Every row belongs to one group in each of 3 separate groupings. Each group adds its own fixed numbers to the row, and there is some noise. The rows also spread widely along 13 directions, which tell nothing about the answers.
In the rows, zero is written as 128.
Known rows, each followed by its group in each grouping:
[ 83 131  78  93 141 136 118 105 144 101 125  94  99  62 108 137 140 125
  94 164 126 165  99 170  98 140 152 137 120 102 125]	Posu K_996 zuba
[129 149 133 126 165  61 126 116 136 120 112 117 164 141 154 170 114 130
 178 109 104 120  80 116 132 197 139 150 111 169  79]	Duliz K_338 suta
[130 119 134  67  81 128  93  97 110  58 113 110 127 132 194  97  89 162
  99  97  93 164  98 141  71 147 173 139 146 117 113]	Ruva K_581 Lib
[ 99  85 102  72 126 101 137 102 119 118 161  95  97 104 166 184  94 160
  67  85  95 151  74 191  87 130 149 131 150 149 163]	mati K_338 sudug
[109 158 121  96 191  87 120 142 145 128 169 121 102 105 126 176  89 133
 138 147 103 155 105  98 140 157 148 150 127 149  72]	Ruva K_739 sudug
[158 152 122 138 155 151  70 108 138  55 126  88 115 165 100 102 141  85
 169 130 186 171 115 108 121  98 163 157 160 158 151]	Posu K_996 Kot
[103 177 110  70 129 112 147 177 185 140 203 163  84 108  92 156  83  60
 116 182 154 161 104 122 163 132 127 174  90 130 123]	Duliz K_739 Lib
[151 123 139  65 120 154 102 173 159  79 181  97 128 142 127  95  74 123
 111 103  65 184  96 103 147 112 184 144 161 146 148]	mati K_581 Kot
[121 145 107  84  95 164 130 104 133  81 119 154 144  99 106 113 147 130
 146 146 137 140 123 144 121 168 154 153 138  91 117]	Duliz K_581 zuba
[135 116  97 111 130 155 122  59  70 121  94  84 130  65 112 143 127 200
 108  78 106 134 122 143  96 127 167 117 163 136 130]	Posu K_338 lepa
[142 129  95  96 118 123 137  95 172 113 181 114  83 136 131 172 102 103
 134 124 204 141  77 170 116  92 104 170 105 159 205]	Posu K_581 suta
[132 148 135 128 122 108 121 111 165 154 157 109  95 128  74 117  98 125
  73 144 134 183 133 123 123  74 147 139  94 149 105]	Ruva K_739 lepa
[101 175  83 111 145 146 120  74 157  88 100  95 137  76  97 148 160 161
 174 142  84 143  92 152  89 187 162 141 120 104 120]	mati K_739 zuba
[171 125 126  94  99 156 151 115 113 146 148 169 104 137 121 138 102 181
 130 128 196 126 141  84 160 116 144 162 132 132  95]	Ruva K_739 suta
[128 107 144 152  74  96 136 100 107 121  46 156 148 147 148  94 109 130
 102 116 120  96 129 140  97 147 147 125 125 115  63]	Duliz K_581 lepa
[168 187 123  97  66 168 137  62 117  79 148 198 132 137  89 157 119 114
 203  72 180 119 133 145 107 152 129 185 142 141 184]	Duliz K_581 suta
[117 120  94  93 133 158 118  88 111  69 137  82 148  77 132 139 131 143
 138  85 102 135  91 167 108 150 158 141 170 137 174]	Duliz K_581 suta
[136  70  76 127 123 136 121  91  67 111  71  76 108  97 185 108 110 159
  82 114 182  91  96 137 111  90 141 122 166 134 132]	Duliz K_739 lepa
[ 80 111 112 100 154 122 112 142 145  76 143 152  78 120 123 147 125  77
 110 172 136 177 102 161  92 139 167 153 151 122  93]	Ruva K_338 lepa
[ 92  92 112 181 116 136 145  91 169 111 103 143  79 150  91 133 134  88
  89 134 132 140 115 194  81  95 163 137 144 140 128]	Ruva K_581 suta
[140 126 140  67 109 104 101 148 112  79 128 133 132 150 199 101  91 132
 128 144 152 148 102  92 133 153 144 158 126 112  77]	Ruva K_739 sudug
[161 108 129 126  83 116 136  70  77 135  78 132 134 138 153 118 114 167
  97 108 193  97 124 114 123 119 124 138 122 135 105]	Ruva K_739 Kot
[113 175 129 137 127 138 133  89 151  92 130 176 141 140  47 162 179  70
 186 146 161 149 136 152 125 168 138 168 124 128 128]	Ruva K_338 sudug
[ 97  89 106  85  50 148 163  91 133 105  98 142 148 106 145 127 147 161
 101 113 109 108 104 188 116 166 142 137 119  84 144]	Ruva K_739 zuba
[136 205 111 116 123 167 100  59 155  92 129 139  97 101  43 124 152 151
 155 150 132 205 144 135  68 134 185 149 115 117 110]	Duliz K_338 sudug
[141 134  85  87 102 118 110  92  68  87  67  80 142  80 196  93  92 132
 104 125 154 106  78 123 100 138 123 133 119 103 136]	mati K_739 Kot
[148 154 112 105 139 109 122  97 118  96 135 113 168 133 123 166 124 109
 181  72 134 118  88 136 142 161 123 155 146 165 175]	mati K_338 zuba
[107 132 105 162 139  80 156 122 165 158 121 101 147 120  90 142 111  66
  98 112 108 108 100 156 162 114 107 131  96 158 146]	Ruva K_739 zuba
[160 169 167 105 115  77 103 132 103 120 109  89 192 149 154  94  86 120
 129 102 108 138 110  71 161 155 139 140 108 147  86]	mati K_739 Lib
[159 166 143 104  60 142 107  50  86 103 113 130 121 124 110 116  95 181
  96  43 109 163 144 139  60 120 173 135 152 142 140]	mati K_996 Lib
[148 163 101 104 148 164  81  95 192  51 160  74 139 147 101 126 161 121
 195 119 140 183  99 135 132 127 160 166 142 157 183]	Ruva K_996 zuba
[102 106 100 191 191  85 138 115 133 122  96 109 114 154 132 177 134  83
 158 119 154  82  90 143 134 136 136 137 163 182 116]	Duliz K_739 sudug
[106 111  97 152 152 163 139 118 201 116 126 139  54 148  79 150 136 148
 134 149 107 158 112 142 103 111 196 140 146 146 109]	Ruva K_739 Kot

New rows. What belongs after each?
[129 138 119  99 134  85 140 137 161 124 163 154 105 140 138 176  84  94
 148 134 158 118  94 139 138 141 109 163 118 156 129]	Duliz K_581 lepa
[114 133 126 109  78 145 161 137 168 125 141 140 185 116  60 122 142  77
 117 102  78 136 111 164 173 145 144 138 108 132 183]	Duliz K_338 Kot
[146  92  76  84 153 150 132 144  68 128 139 104  98  72 143 122  78 128
  83 133 185 110 115 100 176  85 134 136 180 126 117]	Posu K_581 zuba
[144 163 133 109  41 160 152 110 138 131 107 177 120 124  87  85 102 128
 116 129 139 139 142 119 121 123 151 154  80  87 113]	Posu K_739 suta
[161 106 113 122 140 146 104  80 120  96 145  90 104 147 134 144 126 177
 134  84 165 163  97 140  99  97 175 145 171 184 159]	Duliz K_338 suta
[112 126  94  96  89 172 161  81 166 111 115 137 144 101  81 155 173 154
 154 127 113 132 102 181 120 169 153 144 109 106 173]	Posu K_338 Kot
[177 182 148 101 113 109 110 115 110 133 149 103 183 131  94 114  96 110
 135  87 140 153 126  87 177 122 130 149 116 172 144]	Duliz K_338 Lib
[132 116  93 198 136 103 145 114 137 145  65 150  68 159 126 138  91 100
 117 123 164  92 119 129 112  98 154 134 146 169  93]	Duliz K_996 Lib
[ 99  88 130 166 132 138 132 107 132 101 117 141  71 162 110 139 122 114
 100 103 132 149 112 167  76 105 186 141 184 151 118]	mati K_739 suta
[136  90 127 121 109 131 145  72  81 155  92 103 153 104 128 137 131 214
  76  87 109 122 132 129 134 139 168 112 151 145  90]	Ruva K_338 Lib
[ 68 113 110 171 143  93 128  88 123 113  67 116  92 116 118 138 135  86
  95 145 127 124 107 182  62 131 147 125 129 123  90]	Posu K_739 lepa
[112  92 119  52 105 102 131 140 125  96 155 130 127 130 189 138 115 113
  96 156 189 137  82 142 149 146 113 161 121 114 122]	Ruva K_739 zuba
[145 129  89  66 115 164 106  91 120  95 148  95  81  89 137 115 117 156
  85 179 205 174 108 138 101  91 143 148 136 102 136]	mati K_581 sudug
[167 167 113 135 166 109 108 155 106 121  97 100 160 113 135  87  86  99
 155 136 131 119 119  42 193 136 143 146 125 149  66]	Ruva K_996 suta
[131 142 128  68  70 157 106  87 140  60 113 130 138 112 136  94 125 160
 122 129  97 171 109 147  79 159 169 144 123  92 124]	Ruva K_581 Kot
[108 166 140 106 153 115 112 128 141 101 157 138 136 113  83 132 141  91
 128 168 143 184 131 115 139 159 151 161 122 124  76]	Ruva K_996 suta
[110  89 121 123  95 125 158  75 114 148 124 131 113 111 113 161 126 167
  73  91 135 117 126 175 108 114 133 129 138 140 134]	Ruva K_739 lepa
[124  72 143 145 145  87 128 110 105 132 148 123 102 171 136 166 104 118
  80  79 161 146 104 156 112  96 155 140 177 199 127]	Duliz K_338 suta
[125  93  78 110 114 148 147 114 114 113 103 148  75 105 147 136 101 137
  99 143 170 106 104 144 112 115 149 140 157 124 120]	Duliz K_581 Kot
[ 94 127  92 138 156  59 150 127 151 144  96  98 160 109 148 169 128  76
 129 148 130  84  77 151 166 172  94 139  92 151 123]	Ruva K_996 Lib
[141  97 114 126 104 140 125  81 172 133 146  67 105 144 110 128 136 181
  75 109 133 169 116 167 117  67 157 128 125 161 168]	Ruva K_996 sudug
[107 131 154  86 110 126 123 106 123  91 142 158 137 131 129 139 149 156
 137 149 145 165 121 130 110 183 162 160 130 108  69]	Ruva K_739 suta
[109 110 112 146 161  87 155 108 118 152 123 127 110 136 123 189 132 100
 119 154 206  95  99 138 147 137 110 150 136 162 109]	mati K_739 Lib
[129 194 130 138 142  64 124  76  92 128 107 126 151 110 116 168  92  92
 148  81 128 105 117 119 118 162 106 149 114 168 114]	Ruva K_739 Lib
[100 140 120  96 175 118  94  88 120  87 137 105 107 100 129 170 152 168
 130 158 144 172 113 128  93 175 168 148 155 139  70]	Ruva K_996 Lib
[145 162  89 113 135 140 119  84 109 135 137  91  78  81 105 133  70 164
  92  96 115 149 118 119  94  85 158 127 140 143 137]	mati K_739 sudug
[170 161 150 108  70 162 116  56 122  96 140 163 123 156  87 130 120 178
 150  60 139 175 143 133  81 128 181 158 143 153 142]	Duliz K_338 suta
[142 153  98 133 104 114 160 129 164 154  88 152 121 128 107 126  78 126
 146 105  76 107 109 118 145 140 147 131  87 132 111]	Posu K_338 zuba
[118 172 101 111 161 125 130 109 121 131 120 116 125  71  80 144 132 108
 140 178 170 132 114 106 148 150 122 149 104 115 100]	Posu K_739 Kot
[129  94 147  82  46 104 154 110 130 108  87 155 198 153 172 121 143 154
 125 105 113 110 102 154 141 196 134 142 100 103 110]	Ruva K_338 zuba
[109 125 142  90 143  82 124 124  67 116 140 159 137  97 133 152 104  87
  95 144 173 122 128 124 137 154 109 150 156 131  68]	Ruva K_581 lepa
[113 222 106 133 129  99  97  98 164  87 108 114 129 102  92 100 105  46
 146 150 103 161 105 133  91 138 128 151  67 112 126]	Ruva K_739 sudug
[122 165 160  94 105 121 115  78 190  88 177 156 126 173  69 172 153 138
 162 107 111 204 113 165  87 163 163 165 113 154 146]	Ruva K_338 Kot
[130 120  68 117 108 113 156  95 167 137  85  92 133  91 148 127 115 130
 114 153 130  93  76 152 138 132 109 130  74 121 149]	Ruva K_581 Kot
[139 160 120  94  32 152 130 105 175  99  89 148 119 137 123  73 120 147
 121 146 113 160 124 144  93 136 161 145  67  75 123]	Posu K_996 sudug
[123 123 136 124  94 104 139 122 159 114 107 109 180 147 116 106 139  82
 123 134 131 124 102 155 158 142 118 142  98 125 141]	Posu K_581 zuba
[137 136 110  91 123 137 123  89 126  93 126  80 202 110 132 153 194 145
 178 139 188 114 100 137 178 182 117 159 125 138 156]	Duliz K_996 Lib
[157 200  75 152 127 128 138  67 115 160  96  98 106  69  80 134  71 143
 131  75 104 107 125 108 112 103 141 127 111 163 144]	Duliz K_739 Lib
[152 160 128 100  52 119 133  84 145 100  99 107 194 141 127 102 151  86
 156 129 185 115  93 151 148 150  87 161  57 110 193]	Posu K_739 Kot
[169 132  91 123 136 150 107 139 141  99 110  83 137 132 137  76 119 105
 142 156 172 144  94  96 166  93 154 150 123 144 135]	Duliz K_338 suta
[ 79 102 101 130 139 127 122 101  82  96  92 111 110  76 135 112 131  99
  66 151 146 138 109 160  94 132 156 134 151 104  88]	Ruva K_739 suta
[120 124  87  83 108 101 117 101 108  98  94 136  75 107 205 134  86 146
  96 143 168 127  87 137  78 144 140 152 123 118  92]	Ruva K_996 Lib
[ 72  62 134 121 124 117 142 152 154 114 108 157  93 154 144 128 149 127
  70 194 138 165 106 159 106 154 191 134 142 111  41]	Duliz K_338 Lib
[112 140  67 101 157 132 107 169 176  64 136 131  69 119 142 120 108  28
 135 197 177 149  75 134 134 117 136 169 121 124 142]	Ruva K_996 Kot
[121 150 131 113 115 110 159 152 196 166 157 157  89 145  84 140  83 137
 107 142  89 158 117 114 142 124 160 145  95 131  87]	mati K_739 zuba
[119 183 101 133 102  81 136  73 154 148  98 153  70 115 101 145  85 107
  95 146 129 153 107 162  49 115 135 135  67 122 110]	mati K_338 sudug
